The groups are shells around one centre, one inside the other: the same stretched ball of 4 dimensions in 6 sizes.
Known rows, each followed by its group:
[ -1.7   8.0 -12.5  35.4  37.2 -12.2  39.0   2.1  14.8   9.7  -1.9  -8.3
   2.9  27.1  -8.0  23.3  13.9   1.5 -20.6   3.3  24.4 -13.1  37.9] | J_83
[-15.8  16.6 -31.1  23.5  33.5 -34.4  43.4  19.2 -13.6  12.6  -3.8 -10.8
   5.3  29.2   0.0  46.2  18.0  12.2 -38.7 -12.6  10.0 -12.9  40.4] | J_712
[  9.0   4.3   1.3  25.2  39.9  -2.7  26.5   0.7  26.1   9.6  -0.4  -0.8
   9.1  17.0 -15.5  21.8  19.2  -1.9 -19.3  13.3  28.0 -13.3  21.7] | J_384
[  0.3  11.5  -4.2  19.0  43.3 -16.0  24.6  12.1   6.4   8.9  -5.3  -5.4
  12.8  10.7 -17.8  40.7  17.7   1.9 -32.5   1.5  20.5  -6.0  12.5] | J_712
[-10.6  15.6 -29.6   2.0  31.4 -36.6  33.0  29.8 -18.2  19.0   2.3  -1.8
  13.0  17.2  -1.5  59.0  27.1  15.9 -44.5 -12.8   2.6 -13.0  26.4] | J_70
[ -0.9   7.8 -15.2  28.0  35.8 -15.1  36.5   8.7   8.2  15.2   2.5  -6.7
   4.1  20.0  -8.2  31.4  13.9   3.2 -21.6  -2.1  19.0  -9.4  33.8] | J_712
[ 18.6  -1.2  -0.6   3.3  34.1  -1.5  17.7  12.9  21.8  25.6  15.6   9.7
  13.1  -0.9 -15.7  34.4  24.3   1.1 -15.0   8.1  17.0  -9.3  11.7] | J_432
[-14.3  19.5 -25.6   2.9  35.0 -39.1  31.4  26.7 -15.8   8.4  -8.3  -2.5
  16.6  25.2  -2.2  57.0  32.4  16.4 -54.5  -5.8   7.0 -19.2  23.3] | J_384
[-15.7  15.9 -28.3  31.5  33.7 -30.3  46.8  10.3  -3.3   6.0  -8.4 -11.4
   3.6  39.8   2.0  33.9  19.6  10.4 -36.8  -4.3  16.9 -20.0  47.7] | J_83
[-15.3  20.4 -23.9   8.0  37.0 -38.1  32.4  24.3 -15.1   6.4 -10.7  -5.3
  15.4  25.6  -3.9  55.1  29.2  14.7 -53.7  -6.0   9.3 -17.1  23.4] | J_70
[  3.1   6.8  -6.4  26.3  37.8  -9.4  31.8   3.2  19.3   9.1  -1.7  -3.0
   7.5  22.9 -10.6  24.3  19.8   1.4 -23.1   9.1  25.0 -15.7  29.1] | J_712
[ -8.8  18.3 -10.5  14.4  44.0 -28.1  25.9  18.5  -6.1   4.2 -12.6  -7.4
  15.9  16.0 -14.6  50.6  22.2   7.1 -46.9  -2.4  16.3  -9.1  11.8] | J_384
[ -0.6   6.2 -21.6  20.0  29.6 -17.7  38.3  11.6   7.6  18.8   7.3  -1.1
   4.7  24.7  -1.2  31.8  21.4   7.8 -22.8  -0.7  15.0 -17.0  40.1] | J_83
[  5.1   3.4 -10.5  27.9  33.9  -7.2  35.4   2.7  20.6  15.0   4.8  -1.9
   4.0  23.2  -7.2  21.4  18.1   1.6 -15.8   7.0  23.2 -15.6  36.3] | J_610
[  9.6   5.5   1.7  15.4  40.9  -6.1  20.9   8.2  18.9  12.9   1.3   1.2
  13.0   7.7 -18.3  32.7  20.7  -0.4 -24.0   9.0  22.7  -9.1  11.7] | J_70
[ -9.6  12.7 -19.2  38.9  38.3 -20.9  43.3   6.4   2.8   8.2  -5.8 -14.0
   1.6  29.0  -6.6  30.5  10.1   3.6 -26.7  -5.0  21.1  -9.5  40.5] | J_432
[-12.4  17.5 -25.3   4.9  33.8 -36.0  32.5  24.5 -12.3   9.9  -5.9  -1.9
  15.0  25.8  -1.6  53.0  31.5  15.5 -50.0  -4.6   8.2 -19.8  26.5] | J_70
[  0.6   6.2 -21.1  14.1  29.4 -18.5  35.4  14.5   6.0  20.3   8.3   1.3
   7.1  21.5  -1.8  35.7  24.0   8.8 -24.9  -0.7  13.0 -17.1  36.0] | J_712
[ -8.0  16.3 -22.7  -4.1  35.1 -35.5  25.1  32.0 -18.2  17.7   0.4   0.0
  17.6   9.6  -7.3  64.2  28.6  14.6 -48.6 -11.2   2.9 -10.1  13.6] | J_432
[  2.7   8.6  -1.7  28.5  42.1  -8.7  28.9   2.4  19.0   5.7  -6.0  -5.3
   8.9  20.0 -15.3  25.9  17.3  -0.8 -25.3   9.4  27.4 -12.1  22.2] | J_83
[ -4.7  10.6 -11.9  36.9  39.8 -15.1  38.6   2.9  11.3   6.4  -6.4 -11.0
   3.7  27.2  -9.6  26.3  12.6   1.4 -25.0   1.9  24.9 -11.4  35.1] | J_70
[ -7.3  14.5  -8.0  36.2  44.4 -18.0  34.9   4.2   7.7   1.1 -13.0 -13.0
   7.1  25.5 -13.8  31.0  12.7   1.0 -32.5   2.1  26.0  -9.3  26.7] | J_610
[-16.7  19.7 -22.5  28.5  41.6 -33.4  38.6  17.9 -14.5   6.7 -11.1 -16.0
   7.5  22.7  -9.1  49.1  12.3   7.7 -42.0 -13.1  14.1  -4.9  28.3] | J_432
[-20.0  19.7 -39.4   4.7  28.9 -46.1  40.5  31.1 -25.9  15.2  -2.6  -4.9
  11.4  29.6   5.8  60.4  29.7  20.5 -52.4 -15.5   0.4 -19.2  37.3] | J_432
[  3.7   5.2 -16.4  11.0  29.6 -15.1  32.0  11.9  12.8  17.7   7.0   4.7
   9.4  23.0  -2.6  31.8  28.6   8.3 -25.6   6.0  15.6 -21.5  33.1] | J_384
[  4.0   3.9 -17.3  15.8  29.3 -13.2  34.6  10.5  13.4  19.8   9.1   2.7
   6.5  22.2  -2.5  29.6  24.4   7.0 -20.9   4.0  16.1 -18.9  36.6] | J_610
[-12.1  19.0 -18.5   9.0  38.7 -33.7  29.6  21.4  -9.5   5.0 -11.2  -4.5
  16.1  24.1  -6.8  51.5  29.2  12.3 -51.4  -2.1  12.5 -16.9  20.3] | J_610
[-14.9  21.3 -18.9  10.9  41.2 -36.8  29.6  23.6 -15.3   4.2 -13.5  -8.0
  16.1  21.1  -9.3  56.6  25.4  12.0 -53.9  -6.7  11.5 -12.0  16.7] | J_610
[-16.2  21.0 -24.3   9.3  39.1 -39.6  31.4  27.8 -21.7   9.4  -9.0  -8.6
  14.7  17.9  -7.6  61.5  22.9  13.4 -52.4 -13.2   6.9  -8.8  18.9] | J_83
[-15.1  20.5 -14.7  26.4  43.4 -30.2  34.9  12.0  -4.1  -2.5 -18.5 -12.2
  11.7  30.5  -9.5  41.6  20.9   7.5 -47.7  -0.2  20.5 -14.6  25.3] | J_384

New rows, each followed by its group:
[ -8.1  14.6 -10.0  34.9  43.2 -19.4  35.8   5.1   6.8   1.5 -12.6 -12.6
   7.1  27.1 -12.1  31.3  14.2   2.1 -33.5   1.8  25.1 -10.9  28.5] | J_70
[-23.1  21.1 -34.9  25.4  33.4 -41.1  47.6  17.7 -15.8   4.2 -12.3 -12.4
   6.4  42.2   4.8  44.7  23.3  15.4 -48.5  -9.3  11.5 -21.3  46.4] | J_83
[-17.4  18.1 -25.3  35.5  38.6 -31.1  45.0  11.5  -7.7   4.6 -11.3 -16.0
   3.7  33.9  -3.5  38.4  13.4   8.0 -38.0  -8.7  17.4 -11.8  40.8] | J_70
[  3.7   6.5  -9.3  16.6  34.7 -12.3  29.8   8.1  16.4  12.0   1.2   1.6
  10.2  22.0  -7.8  29.4  25.8   4.8 -26.7   9.1  20.7 -19.0  27.6] | J_70
[-19.5  19.3 -34.2  19.9  33.7 -40.3  43.1  23.5 -20.6  12.0  -5.5 -11.4
   7.2  29.2   1.2  52.7  19.7  14.7 -44.9 -15.9   6.9 -12.8  38.6] | J_70
[-23.7  23.2 -33.1  20.9  37.3 -44.4  42.2  24.5 -24.9   6.6 -12.4 -14.4
   9.1  30.4  -1.1  56.4  19.5  15.0 -52.3 -16.4   7.8 -11.9  34.6] | J_70
[ -2.5  13.1 -15.0   2.4  37.7 -26.6  23.3  25.5  -8.2  16.6   1.0  -0.6
  16.0   6.5 -12.0  56.1  24.4   9.5 -40.7  -6.7   8.7  -7.2  11.2] | J_70
[  2.8   8.1 -10.9   9.1  34.5 -16.4  26.9  13.3  10.7  13.2   1.4   3.5
  13.0  19.2  -7.8  36.6  29.0   7.4 -32.2   7.0  16.9 -18.9  22.9] | J_70
[  7.5   5.4  -4.1  13.4  36.4  -8.9  25.0   8.0  19.5  12.3   1.8   3.6
  12.2  16.9 -11.3  29.8  26.4   3.2 -25.7  11.3  21.6 -17.2  20.6] | J_610
[  3.3   5.6 -22.1   0.0  28.1 -21.6  28.7  24.2  -1.4  27.3  14.2   5.6
  11.2   9.6  -3.6  48.1  26.9  11.3 -27.9  -5.9   5.6 -13.1  26.0] | J_432
[-13.2  18.8 -23.9   7.8  37.8 -37.3  30.8  28.0 -19.5  12.6  -5.5  -6.8
  14.2  15.5  -7.5  60.6  22.9  13.0 -48.8 -13.0   6.2  -8.4  19.1] | J_70
[ 17.6   0.5   5.8  11.6  39.5   1.3  16.8   8.0  25.0  19.2   9.0   5.1
  12.9  -0.7 -20.7  30.8  19.9  -2.7 -15.3  10.3  22.5  -6.3   7.8] | J_432
[ -7.6  10.0 -29.6  19.0  27.9 -26.4  42.5  15.7  -1.8  17.5   4.4  -3.3
   4.7  30.5   3.5  37.3  23.3  12.0 -30.2  -5.2  11.1 -19.6  45.3] | J_384
[-12.1  15.8 -29.0  11.9  33.3 -35.0  36.2  25.9 -17.0  17.3   0.5  -6.5
   9.7  18.8  -2.9  55.0  20.9  13.2 -40.9 -14.5   5.6  -9.7  29.8] | J_70
[ -7.2  16.4 -11.1  14.7  41.8 -26.0  27.2  16.4  -2.0   4.9 -10.5  -5.8
  14.6  18.7 -12.4  46.3  23.6   7.2 -44.0   0.2  17.2 -12.0  15.9] | J_712
[  1.1  11.4 -10.2   0.1  36.9 -21.9  21.1  20.9   1.5  13.7  -0.2   3.7
  17.7  11.0 -11.2  48.8  30.4   9.1 -40.1   2.5  12.5 -14.4  11.5] | J_610
[-22.2  21.5 -29.9  26.5  36.2 -38.8  45.0  15.5 -12.5   0.9 -15.6 -12.8
   7.8  41.6   1.8  43.1  23.6  13.6 -49.5  -5.9  14.7 -21.1  42.0] | J_83
[ -4.0  13.4 -18.4   2.6  36.4 -28.5  25.4  26.8 -10.8  18.3   2.2  -1.1
  14.8   7.5 -10.1  57.1  24.0  10.7 -40.4  -9.0   7.0  -7.2  14.5] | J_70
[ 16.4   0.5   6.1  17.3  39.5   2.5  19.8   3.2  29.3  15.7   6.3   4.0
  11.2   6.0 -19.2  24.3  20.1  -3.3 -14.5  13.9  26.2  -9.8  13.3] | J_432
[-27.7  23.5 -38.0  29.6  34.4 -44.7  50.8  17.9 -20.1   1.9 -15.5 -16.1
   5.1  45.6   5.8  45.8  21.4  16.1 -51.0 -12.0  11.3 -20.5  49.4] | J_432
[-10.2  17.0 -24.3   1.5  35.4 -36.0  28.7  29.8 -18.0  15.8  -1.4  -2.8
  15.5  13.4  -6.3  61.3  26.4  14.1 -47.7 -11.7   4.4 -10.3  18.4] | J_70
[-12.2  18.5 -12.3  25.7  42.9 -26.6  33.6  10.0   0.5  -2.0 -17.0 -10.2
  11.8  30.1  -9.9  38.5  22.1   6.6 -45.1   2.8  22.0 -16.0  24.7] | J_432
[-12.9  17.8 -14.1  37.2  44.6 -24.8  38.1   8.6  -2.2   1.6 -14.5 -16.9
   6.1  25.7 -12.5  37.7  10.2   3.0 -36.6  -5.2  22.3  -6.2  28.4] | J_432
[ -8.5  14.9 -27.7  -4.5  30.3 -36.1  29.6  30.1 -14.9  18.0   2.1   2.7
  16.1  18.3  -0.6  58.7  33.5  17.1 -47.5  -7.7   2.6 -18.3  23.6] | J_384
[-10.2  15.9 -16.9  19.9  38.0 -26.8  34.7  12.5   0.8   3.3 -10.9  -6.0
  11.4  30.8  -5.1  38.6  25.9   9.1 -42.7   2.6  18.4 -19.7  29.6] | J_70
[-16.1  16.7 -34.8  11.3  28.6 -38.5  42.1  22.9 -14.1  12.7  -2.8  -4.0
   9.2  34.5   6.0  48.5  29.6  17.5 -45.8  -8.2   6.5 -22.9  41.9] | J_610
[-11.2  17.3 -12.3  29.3  43.4 -24.8  34.4   9.5   0.4   0.4 -14.8 -12.0
   9.8  27.1 -11.3  38.0  17.6   4.8 -40.7   0.1  21.9 -11.9  25.4] | J_712
[-18.0  20.8 -27.8  11.5  35.2 -40.0  36.9  23.0 -15.7   5.5 -11.5  -6.6
  13.2  31.8  -0.2  52.6  29.4  15.8 -53.6  -6.3   9.5 -20.1  30.8] | J_70
[ -6.8  13.2 -10.2  35.3  41.7 -17.4  36.8   3.3  10.0   2.1 -11.3 -11.2
   6.3  29.1 -10.7  28.1  15.3   2.1 -30.9   4.0  25.7 -13.2  31.5] | J_70
[-16.6  21.9 -21.1  12.6  41.2 -38.4  31.2  24.5 -18.2   5.0 -13.2  -9.7
  15.0  20.8  -8.9  57.9  23.3  12.2 -53.7  -9.6  10.5 -10.2  18.1] | J_83
[ 15.8   0.2  -0.3  11.3  36.9  -2.0  19.8  11.3  19.3  23.7  13.0   4.4
  10.9  -1.5 -18.1  34.2  18.1  -0.8 -14.0   4.4  18.6  -4.3  12.2] | J_432
[ -1.3  11.8  -4.0  29.2  45.0 -14.4  28.7   8.4   7.5   7.6  -6.6 -10.1
   9.0  12.5 -18.7  36.2  11.2  -0.7 -28.4  -0.4  23.3  -2.8  16.7] | J_432
[-17.4  19.0 -22.6  36.5  40.7 -30.7  43.4  11.1  -7.8   3.0 -13.4 -17.1
   4.5  32.1  -6.1  39.2  12.2   6.9 -39.0  -8.5  18.8 -10.2  37.1] | J_83
[-14.0  19.0 -22.1  19.1  40.2 -34.0  34.3  22.3 -16.2   9.9  -7.8 -11.6
  10.5  17.8  -9.1  54.2  16.4   9.5 -43.9 -13.1  10.8  -5.6  23.1] | J_83
[ -4.8   9.0 -19.0  34.1  34.7 -17.2  42.1   5.7   8.3  12.1  -0.4  -9.0
   1.7  28.7  -4.4  27.3  14.0   4.1 -22.3  -1.3  20.5 -13.3  42.3] | J_610
[ -6.8  14.1 -22.5   0.7  32.5 -31.3  29.3  24.5  -7.7  14.1  -0.6   1.9
  15.4  20.5  -2.9  51.8  32.3  14.2 -45.2  -3.0   7.6 -19.1  23.5] | J_70
